All groups share one centre, and each spreads out both ways along 8 directions, with some noise.
In the rows, 128 means zero.
Some rows, each with its group after it:
[135 194  99  98  72  98 121  86  96 156 105 137  98] | J699
[157 126  98 132 152  96 134 131  89 162 202  67 112] | J281
[112 195 171 143 115  94  83 112  94 113 119 152  96] | J699
[155 123 173 131 179 104 168 141 147 110 142 145 147] | J699
[148 122 110 155 147  81 143  97  69 135 139  86 104] | J23
[ 96 118 107 149 149 123 198  89 112 152 103 157 171] | J281
[ 82 149 118 191 145  79 160 160  96 144 186 167 181] | J281
[ 89 156 155  80 187 150  89 153 156 122  60 125 120] | J23
[131 126 154 131 155 151  73 150 120 120 132  97 100] | J23
[119 119 145  99 163 139 105 132 166 114  81 130 105] | J23
[ 68 150 122 171 159  85 139 122  88 134 112 154 147] | J23
[104 150  95 108  91 151 144 121 102 155 164 104 165] | J23
[ 98 114 161 111 159 155  69 119 151 105 124  98  90] | J96
[115 150 166 121 112 128 125 118 179 119 142 193 126] | J23
[149  98 144 142 166  94 171 128 159 101  77 169 129] | J96
[133  99 139 131 120 169  77 126 119 118 180  66 104] | J699
[167 113 204 138 155 142 105 173 128  49  89 113 133] | J699
[146 143 216 153 194  87 145 105 120 101 170 139 117] | J96
[109 133 143 150 124  95 144 140  89  78 133 108 164] | J281
[122 107 133 119 132 160 107  96 128 141 192  80 108] | J96
[127 151 143  96  61 116  64 104 138  93 153 102  73] | J281
[ 93 161 130 123 143 144  44 123 110 160 138 104  75] | J699
[133 143 159 134 128 136  97 148 111 101 100 121 125] | J699
[160 158 124 130 168 102 137 149  63 140 106  84 131] | J23
[134 129 141 138 123  98 164  93 125 130 192 133 135] | J699
[ 77 129 154 124 175 147 131 133 178 139 106 183 143] | J96
[133 145 148 103 168  80 127  79 106 114 113  86  84] | J96
[137 123 134 122 148 123 164 155 157 120  87 170 159] | J699
[155 185 151 116 113 112 123 145  90 125 146 115 137] | J96
[105 137 170 150 105 171  97 163 146 113 174 156 157] | J23
[ 83 106  93 174 139  96 161 117  97 140 169 120 157] | J281
[ 88 128 100 125 101 137 117 109 172 157 121 181 116] | J96
[177 124 193 136 105 114 116 124 120  48 104 120 113] | J699
[105 115 147 124 106 148 126  78 139 103 103 137 120] | J281
[183 132 123 136 100 105 150 123  72 112 163  74 134] | J96
[149 145  87 106  98 118 176 105  87 154 155  90 156] | J23
[116 167 160 168  83 129 107 125 106 137 224 152 138] | J96
[105 139 203 176 139 133  98 115 124 103 185 154 121] | J281
[145 108 159 133 166 126 111  78 139 137 157 115  71] | J281
[142 122 202 141 159 163 120  63 120 125 157 119 103] | J281

New rows. What belongs after each?
[182 141 160 117 101 120 143 132 113  81 104 118 138] | J699
[111  92 181 157 157 151 128  66 130 107 134 131 116] | J281
[136 126 149 100 106 138 154  79  99  80  84  87 141] | J281
[151  88  80 115 161 124 125 127 120 144  64  86  94] | J23
[ 95 117 126 176 173  70 146 101 121 147 166 154 114] | J281
[185 140 120 115  82 143 126 165 138 132 127 139 131] | J96
[111 179 172 120  63 154  94 121 135 107 148 164 136] | J281
[ 66 149 121 120 104 163 141 144 115 132 151 129 200] | J23
[108  96 123 115 100 206  87 158 177 127 135 131 136] | J23
[138 176 143 181 134  95 106 149  83 156 153 165 115] | J23
[141 166 166 114 140 108 157 100 123 119  95 155 130] | J281
[170 147 105  84 107 120 176 113 110 146 138  97 148] | J23
[ 62 110 154 181 193 128 102 149  97 104 127 112 148] | J699
[167  97 124 101 149 159 158 168 165 120  96 125 156] | J699
[115  77 182 158 140 180  82 153 169  77 126 140 128] | J281
[ 89 117 115 143 169 118 147 119 124 156 165 125 141] | J699
[183 173 163  92 137 148 150 146 128 136 104 139 147] | J281
[159 132 170 105 109 153  57 156 173 102 146 126  80] | J281
[159  90 138 113 121 109 187  85 111  84 156  74 148] | J23
[139 128 157 149 189  99 136  94 134 158 160 149  89] | J281
[153 205 191  97 117 118 114  92 156 146 122 195  87] | J281
[104  90  93 139 147 137 140 117 183 162 105 178 116] | J281
[126 100  95 176 124  71 182  85  89 128 136 128 135] | J23
[171 172 120  98 158  84 178 121 111 164 115 135 126] | J281
[101  70 104 126 144 115 196 111 154  92  69 137 170] | J23
[110 141  99 122  89 117 107 122 113 121 105 119 116] | J96
[173 142 110 149 117  98 125 120 107 163 141 144  92] | J23
[139 146 102 134 167  62 189  88  74 163 157 101 129] | J281
[ 92 215 134 111 157  86 143 126  88 159 110 147 144] | J23
[ 82  90  83 158 119 100 146 176 132  94 108 135 175] | J281
[145  78 116 179 133 102 158 110  82 103 151  91 139] | J23
[108  84 111 161 162 145 164 130 120 140 135 129 165] | J281
[103  92 106 163 129 130 125 177 127 112 153 119 164] | J281
[148 125 113 116 144 125 149 110 124 159 136 117 117] | J281
[180 127 136  71 102 134 160  98 156 119 146 104 123] | J23
[122 125 119 145 154  79 156 167 114 107 115 133 159] | J281
[168 187 191 123 133  89 111 127  78 105 187  88 110] | J281
[147 108 114 138 105  88 192  79 118 117 153 125 142] | J23
[104 102 156 155 159 160  95 158 131 108 150 115 139] | J699
[147 152 168 125 110 179  85 174 166 136 159 165 126] | J281
[181  79 132 184 118 145 130 183 158 115 107 182 133] | J23
[115 146 203 161 130 146 125 132 109  82 140 150 165] | J281
[115  82 104 128 158 163 105 158 141 123  71 106 125] | J23
[141  83  51  95 104 128 158  91 138 150  96  96 110] | J96
[143 177 157 113 135 113 134 133 100 129 150 116 140] | J23
[119 157 147 115 109  89 116 102 140 107 115 154  98] | J281
[112  84  83 105 193 115 167 106 156 168 117 114 118] | J699
[176 159 166 118  99 170 106 171 130 130 180 125 144] | J23
[168 143 145  96 115 220 141 147 149 163 112 147 162] | J281
[106 136 165 177 144  99 110 152 115 109 186 144 135] | J281
[117 140  99 117 114 106 142 110 142 153 123 155 118] | J281
[132 140 160 146 120 136  81 131 137 127 165 142  96] | J23
[ 86  90 111 134 179 123 143 106 175 172 179 148 115] | J699
[ 80  73  89 159 137  77 148 117 119  90 111 109 138] | J281
[110 158 221 179 165 157 147 125 128 118 139 206 171] | J281
[ 88 156 143 150 105 119  79 126 111 100  73 157 111] | J699
[156 192 175 100 108  71  85 166 148  87 121 155  93] | J281
